There are 10 hidden switches. A switch that is on adds its own fixed numbers to the row, and there is some noise. The rows also spread widely along 15 directions, which tell nothing about the answers.
Some rows, each with its switches (1 for on, 0 for off) after it:
[-18   1 -24 -11 -16  33 -25  19   8   7  29 -23 -37  -1  -8 -42 -13 -15
  21   4  -5  -6  22  18  -4   7  27  14  26   0   5  23   0  17  21   7] -> 1 0 0 1 0 0 1 0 0 0
[  1  35  37  -4 -24  38 -13  -2 -20 -34  28  -8  -1   4 -31  -1  18  22
   5  20  29 -38  45  -9  -4   0  27   4 -11  -6  10  -6  -2  -5 -20  -9] -> 1 1 0 0 0 0 1 1 1 0
[ -6  -7  56  68 -19 -18 -17 -22  46   9 -13  19 -12  -3  19  54  -2 -33
  24 -17   9   1 -42   2   6  19  17   0 -17  11 -12 -29 -11 -10  24  15] -> 0 1 1 1 0 1 0 1 1 0
[ -3 -12  23  -1 -22 -14  -7   5  22   5  10 -15 -10 -10 -19  10  11  11
   8 -12   1 -29 -15  22   0  11  25  -4  -2   8   4   5  10   2  -8   9] -> 0 1 0 1 1 0 1 1 0 0
[ -6  -3   1   7 -18 -18 -34  -4  -5   4  35 -35 -19   7  -4 -34  21  -5
  22  -3 -10 -12  15  10 -22 -12  30   1   5  27  -6 -23  20   2 -28 -10] -> 1 1 0 1 0 1 1 0 1 0
[  2 -10  -4  12 -13 -17 -20  -5  16   1  11 -28 -29 -11 -19 -28   5 -21
  11 -34 -22 -10 -29  18 -24   2  40 -17   8  20  10 -14  29   4 -51 -15] -> 1 1 1 1 1 1 0 0 1 0
[ -4  -3  -8  -2 -13 -20  15  37  18  -4  -6  -9 -30 -43  -4 -10   2 -26
   9  -1 -20 -32 -22  12  19   4   7   9  12  19  -2   8   1   6  -3   7] -> 1 0 1 0 1 0 1 0 1 0
[-10 -39 -23 -19  14 -27   7  -4  16 -24  71 -28 -28 -15 -23 -42  -4   8
   9 -12  -5 -52  19   9   1 -16  19   3  60  21  36 -12  29  12 -48   9] -> 1 0 0 0 0 1 0 1 0 1
[-20  -3  21  -3   9 -13 -35 -14   7  -5  17 -43 -11 -32 -56  -2  40  19
  13  -1  -9 -38  19  11   0   8  13  18  12  -4 -14 -12  31 -17 -20  22] -> 1 1 0 1 1 1 1 1 1 1
[-25  19 -41 -40 -47  -3  25  13  43 -10  17  -8  12   5 -50 -14  -9   1
 -15   7 -11 -14  17  49   8   7   5   0  42  10   1  25  28   4  13  28] -> 0 0 1 1 1 1 1 1 1 1
[-27  19   0  21 -24   0 -13  25   6 -24  34  -7 -27 -18 -15 -28  15   2
   8 -15   7 -22  30  -4  -2  -5  13   6  19   1   8 -22  28   8 -27 -18] -> 1 1 0 1 1 0 1 1 1 0
[ -4  -2   8   7  17  -1 -36 -48  -3  22  -9 -13 -48 -27  -2   7  -3 -56
   6 -17 -24  15 -50   9 -32  -2  46  -8   8   3   9   9 -21 -25 -14  30] -> 1 0 1 1 0 0 1 0 0 0
[ 25 -13  19   3  -4 -16   9 -24  31   0  17  15 -15   1   5  23   2 -32
   5  13   2 -24 -46  19  -5  10  10   1 -10  14  17  -9 -10  -8 -20  25] -> 1 0 1 1 0 1 1 1 0 0
[ -8  10   4  27  -9  -7  -2  -9  38  -8  10   3 -17   1   9 -11 -19  -8
   8 -18   6   6 -12  -3 -16  20  30  -8  16   3  25 -28  19  15 -21  -5] -> 1 0 0 1 1 0 1 0 0 0
[ -2  -1  -9 -13 -15  25  14  20   1 -33  17  -9 -14   4 -35 -31 -14  -6
  11  -2  -9 -27  19  17   6   8  34  -8  23   7   5  20   5   9  -7  -8] -> 0 0 1 0 1 1 0 1 0 0
[  9  26  -4  -3 -17   7   8   5  -5  -4  -2  15  -7  10  16 -15  -8 -30
   4  41  -3  -4   4   2  -2  -2  18   9 -14  19  -6  -2 -30   2  10   4] -> 1 1 1 0 0 0 0 0 1 0
[  0  25  12  -2 -19  10  -1  -6  -5 -11 -34 -21  -3 -27 -39  13   6 -11
  -6   0 -11  -8  -9   3   3  13  25  -6   1   7  -5  17   1 -15 -11  16] -> 1 0 1 1 0 0 0 0 0 1
[ -6   4   2  22 -31 -21   9   6  45  -6  15  -2 -15 -12  -5   5   1  -9
  11  -6   4 -22 -18   5  15  13 -10   9  27  21  12 -15  21   9   0   9] -> 0 0 1 0 1 1 1 0 1 0
[ -2   1 -18 -23 -11  -8   5   1   5  -6  31   0  -5  12 -26  -2  15   6
  -7  15 -11 -19 -11  18 -14  10 -17   9  10   8   5  16  11 -13 -19  30] -> 1 1 1 1 1 0 0 1 0 0
[ -2   9  -4 -16  10  15 -19   7   5  10   4  -3  -2   3  -3 -15  -4  16
   2  18  11  -3   9  14 -18  19  39  13 -29 -25  -2   0 -10   9  -3   7] -> 1 0 1 1 1 0 0 0 0 0
[-23 -20   0  15 -33  27   8  50  19  -2  10  30 -17  -3  -7  -1   1 -33
  15 -26  -1 -15  -1  36  26   7  15   7 -20 -17 -20  22  -5   6  24 -16] -> 0 0 1 0 0 1 1 0 0 1
[-13  32   1 -13 -22 -20 -13  -7  -9   5   4   1  -5 -20 -12   1  45 -25
 -11  43   4 -12  19  13   1 -22   9  20 -12  13 -22  -6 -12 -11   7  16] -> 1 0 1 1 1 1 1 1 0 0
[  3  -8  -3  18  22 -19  19   8   4 -23  23  27 -48 -27   8  -5  -2 -45
   9  -4 -22 -23 -33  -7 -12   3   3   9  15   5  14 -13  -8 -18 -33  13] -> 1 1 1 1 1 1 1 1 0 0
[  3   0  -9 -11 -15  -4 -15   6  32   8  17 -23 -24 -18 -14 -27   6 -11
  11   8   1 -27  -7  27   2   9  22  11   6   8  10  -3  13  17  -9   6] -> 1 0 1 1 1 1 1 0 1 0
[ 14  35  16  12 -27  30   4  15  -9 -24  -3   6  -4   2 -18  -2   6  -1
   7  13   9 -15   9 -11  -4  16  12   8 -18   0   1  -2  -1   0 -16  -8] -> 1 1 0 1 0 1 0 0 0 1
[ -1  12   6  14 -20  -7   0  33  11 -11   5 -14 -25  -9   4 -12  -8 -15
  26   4 -14 -20  -1   1  -9   7  25   9  14  24 -11  -2  -1   3   7   9] -> 1 0 0 1 1 1 1 1 1 0
[ -5   2  -2   3 -10 -39 -21 -17  34  27   1  -7 -10 -28   7   2  19   0
  -7  17  19 -10 -14  10  19   0  -3  17  -5   4   8 -24   1  17  -1  21] -> 0 0 1 0 0 0 0 1 0 0
[ 28   9  21   6 -28  21   7   1  -6 -33  18   5 -12  10 -22 -11  14 -23
   2   2   8 -35 -18  11  -2   3  13 -14 -21  16  18  -4   8   1 -54 -27] -> 1 0 1 1 1 0 0 0 1 0
[-10  21   3  17 -39 -10  36  35  30 -36  34  13   2  10   5   3  -9   7
   8  11  14 -30  21  -7   3   8  -3  11  27  28  11 -15  17   6   1   1] -> 1 0 1 1 1 1 1 0 1 0
[  9  20  42  24 -12  -4   6  -3  12 -34   2 -19  11  -9 -36  33   9  53
   5 -24  10 -25  -6 -23 -17  39   7  -7  -9  -4  16 -28  39 -18 -63   4] -> 1 1 0 1 0 1 1 0 1 0

New rows, each followed by its switches (1 for on, 0 for off):
[-21 -35   9  20  19 -32 -19   2  24  11  24   0 -26 -32  -4  16  17  -3
  10 -32  -3 -19 -24   8  -4   5   7  15  -3 -14   0 -18  13  -8 -26  21] -> 1 0 0 1 0 1 0 1 0 1
[ 14  -1  18  11 -43 -11   3  -1  28   6   2  -4 -17  -6   2  16   7 -29
   3  -2   3 -22 -45  16   1   3  14  -6   1  37  14  10  -3   7  -1   7] -> 1 0 1 1 1 0 0 0 0 0
[-11  18  20  12 -47  19 -34 -26   0  -2  20 -14  -4  22 -15 -13  15 -21
   8  -1  16  -1  20  18  -5 -15  40 -13  -2  18  -1  -8   5   3  -1 -19] -> 0 0 1 0 0 0 1 0 1 0
[-22   7 -11  -2 -19   3 -16  -5 -14   4   7 -13  -6   6 -23  -9  21 -16
   4   4 -16  10  14  17  -5  -5   7   5   1   8 -25  11   0 -11   4   7] -> 0 0 0 1 0 1 0 0 0 0
[  6   3  37  31 -41  30  21 -13  23 -46   6  -4   4  18 -39  13 -10 -27
  17 -14  -2 -25  -3  11  15  19  21 -23  18  29   6   1  18  -4 -10 -11] -> 1 0 0 1 0 1 0 0 1 1
[  0   6   4   3 -25 -20 -14  12  28  24 -21  -7   7   1 -14  12  20  10
   3  -5  -6   1 -31  26   1  27  -4   6 -32  -5 -20  -3  18   0  -6  10] -> 0 0 1 0 1 0 1 0 1 0
[-13  31  13  11   7  22  -4   2 -16 -23   9  24 -11 -14 -16   0  22 -17
   5  30  15 -17  28 -12   6   4  -1  32 -12 -22 -12 -11 -15 -16   8   6] -> 0 0 1 1 1 1 1 0 0 1
[ -6  20  10  28 -19  -4 -20 -34  20 -13  17  -8 -24 -11 -12  -7  10 -33
   5   8  14  -9   4  -7   2  -6  15   6  30  21  17 -27  11   3 -10   8] -> 1 0 1 1 0 1 0 1 0 1
[-24  -9  -7   7  -4   1  -6  13  17 -20  54 -10 -10  21  -6 -31  -7  14
  21   3   9 -25  39   8  -2   7  12  12  29   5   6 -16  21   9   1  -4] -> 0 0 1 1 1 0 1 0 1 0
[-11  21  -9 -19 -15  14  28 -19  21 -21  10  15  -5 -17 -31   2 -18 -28
 -12  13  -2 -17   5  22   9   3  22  -1  22  -1  16  10  -9 -10   1  20] -> 0 1 1 1 0 1 1 0 1 1
[-22 -12  -5  21  -4 -12  11   0   1 -19  10  12 -11  10  -9   3   0 -48
  13  -1 -32   2   0  12   1  -3   9   2  23  23 -26   2  -3 -24  10  20] -> 1 0 1 1 0 1 0 1 0 1
[ -4  -5 -15   6 -11  21  -7 -23  24  -9  21  13  -4  40 -28 -26   2 -34
  11   6 -12   9  -6  35   3  19  -3  -3  -1  -4  -8  -6  15   3  -6  -6] -> 0 0 1 0 1 1 0 0 1 0
[ -1 -27 -10   9  22 -27  -1  28  34  10 -33 -19 -25 -36   0 -29 -23 -18
  28  -6 -28 -15 -19  20  29  29  29   9   6  -2 -14 -11   7  17   4  11] -> 0 0 1 0 0 0 1 1 0 1
[-10  18   4  33 -49  -2  12  42  31 -23  12  -5 -19   3   8  -9 -23 -12
  22  -9   2 -19   5  -3  -2   8  24   1  33  36   2  -5  10  16  15  -3] -> 1 0 1 1 1 1 0 1 1 0
[-15  44   9   1 -12  19   0 -25  32  -7 -38 -13  -7 -44 -44  29  -5 -12
 -12   7  -1   1 -14   3   4  30  21   3  16  -9   3  16  -5 -12  14  37] -> 1 0 1 1 1 1 0 0 1 0
[-23   0   7   0 -14 -18   2  -7   0   0  -1   4  -1   4 -10  28   3 -28
  -1  -9 -27   6 -15  23 -20  -5  25 -11   1  16 -23  13  -7 -36   0  31] -> 1 0 1 1 0 0 1 1 1 0
[ 19  18  -4  24 -21  11  -9  16   9   4 -29   0 -25  15  21 -26 -26 -35
  22  -5 -19  21 -30   3 -17  23  38 -10 -12  14  -3  -5  -4  12  -7 -11] -> 1 0 1 0 0 0 1 0 0 0
[-31   1  12   8  13 -15 -35 -31  -9  14 -17  -9   0 -15 -35  21  34  -2
  -8 -29 -20  21 -18  13 -21   5  17  -5 -27 -24 -29  -5  10 -30 -28  12] -> 0 0 0 0 1 0 0 0 1 0
[  9  27  30  20   2 -17   2 -42  12 -17 -20 -15   0 -20  -7   9 -11  -4
   4  18  10 -11   5 -21  -2   7  47  -4  13  20  15 -35  -7  -3 -10  11] -> 0 1 1 1 0 1 0 0 0 1
[-43   5  29  38  12  11   3   0  -2 -24 -16  19   1  -3  -1  11 -11 -23
  14  -8 -11  15  31  -6   0  13  54  -7  -6  -9 -30 -12 -18 -15  22  -8] -> 1 1 0 1 1 0 0 0 0 0
[ -1  27  -1  15 -68  20   0  34   5 -11   1  -4 -17   1 -13 -10  10 -25
   7 -13   0  -5   1  14   0   0  19  -9  -3  22  -4  14  13   6  -7 -20] -> 1 0 1 1 0 1 1 0 0 0
[ -9   3   4  11 -26  14   0  -7  30   0 -20 -10  -7   2 -37  19  -1 -31
  14  -5 -35   7 -28  31   6  36   0  -3   9  11 -23  25  11 -22  18  30] -> 1 1 1 1 0 1 1 0 1 0
[-35  21 -12   7 -12   7  16  -4  43  -8   8  32  16  17   4  11 -31  -2
 -10  -1  10  24  18  18  -9  23  25  -4   0 -23   4 -14   4  -2   8  12] -> 1 0 1 1 0 0 1 0 1 0
[-22  -7   0  44 -23  -1 -13   4  35   5  17  27 -13  27  23 -11   0 -46
  18  -7   1  19  -3  20  -2   6  22   2  -9   7 -15 -22   3  14  19 -17] -> 1 0 1 1 1 1 0 0 0 0
[ 15   4  -6 -11  20  -7  16   9  -6   3   3  18 -29 -22  17  11 -14 -29
   7  24 -20 -19 -38  -5 -17   5   5  22  -8   5   0  14 -41 -21   0  39] -> 1 1 1 0 0 1 0 0 1 0
[-15   8  13   0 -25   4   5   6   0 -14  14  -3  -9 -28 -18   6  23 -21
   0  13   6 -30  17  12  20 -12  11   8  -4  13  -9   5 -11  -2   1   1] -> 1 0 0 1 0 1 0 0 1 0
[-22   4  39  24 -13 -17 -21 -15  45   4   3 -17 -26 -43  -4  35 -11   1
   5 -34  18 -23 -23   2 -14   7  55  -6  23   3  25 -10   4  -2   1  24] -> 1 0 1 1 1 0 1 1 1 0
[-26  25  -3   1 -20  14  -3   2  21 -16 -19 -14  18 -15 -57  -1  24  23
  -8   6   9  -3  33  12  30  30  -1   6   0 -20 -17  -2  29   7   1  -3] -> 0 0 1 0 1 1 0 0 0 0
[-25 -20 -15  10  20  11 -20   1   9  -5  49  17 -31   9   5 -24  -7 -23
  12  -9   1   0  15  14 -16  -2  26  10   3 -23   4 -12  -4   0 -12   3] -> 1 0 1 1 0 1 0 1 0 0
[-25  -7  20  25  -8 -22 -27 -16  33  22   4   3  -6 -14  16   8  16 -13
   5  -4  17   3   3  15   8   2  33   3 -22  -6  -5 -34   2  12   3  -5] -> 1 0 0 1 0 0 1 0 0 0
[  6  31 -19 -15 -11  10   9  36 -17  -8  -5  -2 -24 -22   5 -36  -7 -18
  12  31  -8 -15  16  -1   6  -4  17  19  -6   4 -10   4 -23  10   4  -3] -> 0 0 0 0 0 1 1 0 1 0
[ -7   0  18  -2   6   0  14  20   1 -21 -15 -12  13   5 -10  -3 -12   9
  16  16 -14 -16  24   8  -1  23  48  -2  -7   8 -23   2  -6  -6  10   5] -> 1 0 1 1 1 0 1 0 0 0
[-19  -3  25  36  -4  -3   5  42  29 -14   4  29 -17 -25   7  17   3 -10
  16 -17   8 -22  -4   3  12  19  15  14 -22 -22 -14 -19   0  -2   2  -4] -> 1 0 1 0 1 1 1 1 1 0
[-10 -41   8   6  38 -46  -5  -4  42   7  57   6 -22 -11  32  -6  -9   8
  17  -6  13 -37  -9   4 -18   0  35  17   7  -2  23 -42   2   9 -21  14] -> 1 0 1 0 1 1 1 0 1 0
[ -9  28   1   7  -7 -26  -4  15  -8   8 -35 -14 -16 -32  21 -15 -11 -31
  12  13 -22   4   2  -7  -9 -13  50   5   0  25 -22 -12 -21  -3   9   9] -> 1 0 0 0 0 0 1 0 1 1
[-39   0   1  21   8 -52   8  -8  30 -14   3 -11  -9 -34   5  -1  -6 -22
   9  10 -10 -15  25  -4  18  -9  22  10  46  28  -8 -34   8  -8  12  27] -> 1 0 1 1 0 0 1 1 1 1
[-10  24  -1 -14 -40   9   3  34  15  -3   2   1  -2 -14  -4  -6  -3  10
  -7   9  20 -19  22  14   7   0  37   2  -8  -2   6   7  -4  18   6  -2] -> 1 0 1 0 0 0 1 1 0 0
[ -7  -2   9 -10 -38 -11  24  14  15 -28   4 -20   9 -13 -38   2   4  -7
  -3   0  -7 -41  11  27  23  -4  23 -14  19  34  -2  10  17  -2 -13   4] -> 1 0 1 1 0 0 0 1 1 1
[-11  20  12  17  -9 -36  26 -10  17 -18 -15   8  17   5   9   7  -9  -6
   2  11  -8   2   7  -6  -1   6  23  -8   6  24  -9 -33   2  -3  -5   2] -> 0 0 0 0 1 0 1 0 1 0
[ -3  25  -3   8 -25  31  14  15  -7 -38  -5   3   1  25 -30  -8 -10 -16
   8   8 -17   0  11   8  -2  21   3  -7   5   8 -15  14   7 -15  -9   4] -> 1 0 1 1 0 0 0 1 1 0
[  6 -22 -17   1   5 -42 -20   0  -4  25   3 -10  -5  18  -5 -20  43 -21
  15  23 -38  -1 -23  22   2   9 -33  22 -22  20 -36 -14  21 -16 -21  17] -> 1 1 1 0 0 0 1 0 0 1
[-22  20  -9   6   0  -9  10   7  24 -16  10   3 -15 -27  -6  -5  -2 -11
   0  16   2 -16  13  -2  10  10   0  18  24   2   6 -11   4  -1   4  18] -> 1 0 1 1 1 0 1 0 1 0
[-28  26  -2  -6  -9  26 -38 -14  21  19  17   4 -12  -2  -6 -13   2  -5
   4  22  21   5  27  22  -6   6  31  20  -8 -29  -2  -3 -13   8  34  11] -> 0 1 1 1 1 0 1 0 1 0
[-30 -26   4  18  15  -9 -49 -33   9  15  38 -12 -31  -3 -22  -8  27  -9
  12 -33  -7  -1 -12  11 -17   3   8   6  12 -16   4 -14  23 -15 -23   7] -> 0 1 1 0 1 0 1 0 0 0
[ -5  -7  38  34 -12   2 -26  22 -39 -11 -15 -33 -25 -12 -21   3  27 -15
  29 -31 -33 -14 -14 -10 -18   3  34  -8 -11  26 -32  12   3 -25 -20 -13] -> 1 1 0 1 1 0 0 0 0 0
[ 20  -5  -1   4  26  -7  14  -9 -10 -24  -1  17   6  30  -8 -26  10 -38
  15  40 -28  -4  -3  18  -2  18   2   4 -35   6 -32 -24  -5 -14 -29  -7] -> 1 0 1 1 1 1 0 0 1 0
[ -5 -15  17   8 -37   8   3   1  13   2  15  10  -4  25  -2  15   7 -39
  13   9  -5 -15 -16  33  10  -2  12  -2  -2  29 -15  25 -19  -3  36   6] -> 0 0 1 1 1 0 0 0 0 0
[-20  22  13   4 -36  -4   3   7 -15 -15  11  -3   8  -3 -21  26  25   4
 -10   3   6 -15  14  -7  -6 -11   2   6   4  19  -9   9   3 -23  -5  14] -> 1 0 1 1 0 0 0 0 0 1
[ -9  -1 -19  21 -48   1 -24  17  13  -1  26 -17 -28   1 -14 -45  18 -30
  12 -20   0  -7   5  26  10 -12   7  -5   5  18   0 -15  31  24 -27 -36] -> 0 0 1 1 0 1 0 0 1 0
[-21  26  19  20 -63  41   0  11  34 -16   8  14  16  15 -22  16   7  -1
  -2   7  38 -12  30  16  29  16   8   4  -6  -3   2   4  11  16  30 -10] -> 1 0 1 1 0 0 0 0 0 1
[ -5  21  -2 -20 -13  18   5 -28  31  -3  45  35  -7  -2   3   9  -2 -14
 -20  29  42 -18   4  19  -3  -2  10  11 -10 -20  38  -9 -15   6  -8  15] -> 1 0 1 1 0 0 1 0 1 0
[ -9  33 -16   5 -49   0  -7   4   5   0 -10 -12  -6   5  -3 -21  -7 -26
  -6  -4  -7  19   1  16 -17  -8  39 -18   1  25  -2  -2   7   7 -13 -12] -> 1 0 1 1 0 0 0 0 1 0
[-23  23 -21  10  -8 -19   1 -12  18  -3   0   2 -27 -31  -2 -11   3 -38
  -9   6  -8   8  -3  -2  -2  -6  13   8  29  14   6 -12   0   0  -2  14] -> 1 0 1 1 1 1 0 0 0 0
[  5  25 -14   1 -14 -26   5  -5  23   5   0  -4  -6  -2  17 -16  -4 -19
   8  36  -5   2   0   4  -5   4   9  12   3  24  -1 -26  -2   9  -2  15] -> 1 0 0 1 0 1 1 0 1 0
[ -2  19 -12  14   5 -14   5  -4  10 -14 -12   5  -1  15   3 -28 -19 -17
  14  27 -14  11  18   0   0  17  18   6  10   9 -10 -30   5   1   0   8] -> 0 1 1 1 0 0 1 1 0 1
[-24 -20 -11  -3  22   4  -3  -7 -10 -13  44  24 -29 -12  -6 -21  22 -59
   8  18 -13 -18  19  25  11 -18   5  17  -6  -9 -16  -6 -17 -17  -9   1] -> 1 0 1 1 0 1 1 0 1 0
[  4  -9 -13 -23 -38 -13  14  12  18  -5  11 -11  -3   2 -13 -31   1 -17
   0  11  -4 -26   8  40  24 -10  29 -15   6  27   5   5   8  21 -10 -13] -> 0 0 1 0 0 0 1 1 0 0
[-26  13 -12  -2 -41 -18  -8  14  20   1  32  -4 -28 -21   4 -24  10 -30
  -1   0   7 -22  14  19   4 -30  29   2  30  27   9  -7   5  15   2  -3] -> 1 0 1 0 1 0 1 1 1 0
[-11   0   0  44  -2 -14  -3   2   3  -6 -43   6   6  22   2  -9   7 -44
  19   6 -38  37  -6  12  12  28   4  -7 -25  13 -50 -23   8 -11  -1  -9] -> 1 0 1 1 0 0 0 0 0 0
[ 12   9  -6  15 -25  20 -13   9  -8 -14  39   4 -52   9 -13 -15  12 -40
  22   1 -10 -21 -28   0 -15   2 -22  18  27  17   9  17   3 -12  -8  16] -> 0 0 1 1 1 1 1 1 0 0
[ 34  13  44  10 -37  26 -22 -35  -1   5  -5  -3 -10  20 -10  18  26 -54
  17  41   5 -17 -27  22   4   5  18   2 -31  31 -13   9 -27 -10  17   8] -> 1 0 1 1 0 1 1 0 0 0
[  1 -19  36  25  -3  14  -8  -2  12 -32  29 -22 -23  -9 -30   4  -4  -2
  26 -34   1 -43  -3   1  -7  14  36  -7  20   8  15  -8  22 -12 -32  -2] -> 1 0 1 1 0 1 1 0 1 1
[ 10 -24 -15   5   0 -51  10  20  -1  -5   2 -14 -12 -13   2 -27  14 -11
   5 -13 -26 -15 -18   9  -1  -5  17  -9 -12  27  -6 -26  21   5 -60 -17] -> 1 0 1 0 0 1 0 0 0 0
[ -8  19  27   0 -17   3 -24 -38  26 -10  13 -23 -13 -28 -33  -7  16  -6
   1  20  24 -36  20  15  19   0  33   2  18   6  19 -18   5   9   0   4] -> 0 1 1 1 1 0 1 1 1 0
[  8  19  13   3 -19   4   9   4   6 -16  -8  17  -3 -19 -13   0  21 -18
 -11  10  12 -19  -6  12  19   7   7  -4 -38  -8   4 -17   2   1 -39 -19] -> 1 0 1 0 0 0 1 0 1 0
[-39   7  18  10   9 -26 -18 -45  13   2   5   2   1 -19 -12  20  29 -34
   0  30  -3   0  26  11  12 -13  17  14   6   7 -31 -24 -14 -25  24  31] -> 1 0 1 0 0 1 1 1 1 0
[ -5 -21  15  23  -5 -10 -23   6   5  17  22   9 -11  26  18  11   3  -2
  21 -15  -5  -1 -24   7 -21   7   9   7 -24   1 -12  -7  -7 -11  -2   8] -> 0 1 1 0 0 0 0 0 1 0
[-10 -16  -5   2 -22  11  16  31  34  -5  16  13  -5  -3 -22   1  12   3
   6  -3  -2 -26 -13  24  29  31 -26  13  -6  -7   0  16  16  14   2   2] -> 1 1 0 0 1 0 0 0 0 0
[ 20   0  -8 -18 -45 -16 -11   4  10  24   2 -13   8  20  -4 -24  32 -18
   4  42  -4 -13  -3  38  13  -5   8   6 -32  37 -20  -1  -1  18   2  -7] -> 1 1 1 0 0 1 0 0 0 0
[  1   6 -10  -7 -17   2   6  -5  25  -6  -5 -12   1   4 -33  -7   0 -11
   5   6 -16  -4  -6  24   3  23  11   0   9   9  -4   5  20  -4  -9  16] -> 1 0 1 1 0 1 1 0 0 1
[ -3  14  18  18  19  -1  -8 -12   0  -2 -22  26   6  21   8   1   6 -37
  20  52  -8   7  10   9   8  18  10  24 -28  -7 -42 -20 -27 -15  38  20] -> 0 0 1 1 1 0 1 1 0 1
[-41 -24  21  39 -33 -24 -33 -38  75   2  18 -33   1  -3 -51  15  35  -2
  11 -30   4  -8   3  36  29  26  -1  -7  36  14  -5 -25  65   7   3   9] -> 1 0 1 1 1 1 1 1 0 0
[-10  -6  26  33 -34 -23 -30   3  -6  23  23  -1 -24   2  22  24  25 -26
  17 -19   1 -11 -33   0 -20 -24   3  12 -11  27 -12  -3 -11 -16   4  12] -> 0 0 0 1 0 0 0 0 1 1
[-26  21  12  12 -35  34 -27  11  15   5 -10 -12 -17 -15 -13  -1  -9 -10
   6 -22  11   8  14  16  -5   9  60 -10  -3 -11   0  13  -1   7  16  -7] -> 1 0 1 1 0 0 1 0 0 0
[  8   3 -20 -26 -17  12   5   7  20   7   0  -5 -15   1 -21  -8 -17  -6
   5  -1 -17  -4 -24  29  -8  20  15  -1   6  -5   5  28  -2   2  -1  25] -> 0 0 0 0 0 1 1 1 0 0
[-11 -23  -7   0   6  -4 -20 -10  11  -8  33 -16 -28 -10 -30 -26  26 -28
  12   5 -11 -26   3  25  10   0   7  10  16   6  -4  -2  14   1 -17   5] -> 1 0 1 1 1 1 0 1 0 0
[ 13 -25  32  14   7 -24 -27 -34  29   9  13 -33 -18  -7 -16  -1  10 -10
  27  -2  -8 -32 -27  19  -5  14  33  -1   5  22   3 -20  10  -2 -14  11] -> 0 1 1 1 1 1 1 0 1 0
[-36   1   0   3   9  -6  12 -14  -2 -14  31  37  13  26  22   2   1 -28
  -1  33   5   8  46  10  -2 -13  25   8  -8   0 -18 -20 -24 -14  20   6] -> 1 0 1 1 0 0 1 0 0 0
[ -9 -14   4  -7 -17   8 -10  16  10  -3  22  -4 -10  10 -18   0   0  -6
   9 -19  -9 -16  -9  34 -13   7  27  -7 -11  -4  -5  13   8  -9 -17   7] -> 1 0 1 1 0 0 1 1 1 0
[ -8  -7  18  31   1 -16 -14  21  21   4  -9  -4 -28 -30  15   9  -5 -19
  21  -6  -4 -16 -20   0   8  14  17  14  -6   4 -11 -11 -10   0   6  16] -> 1 0 1 1 0 0 0 1 1 0
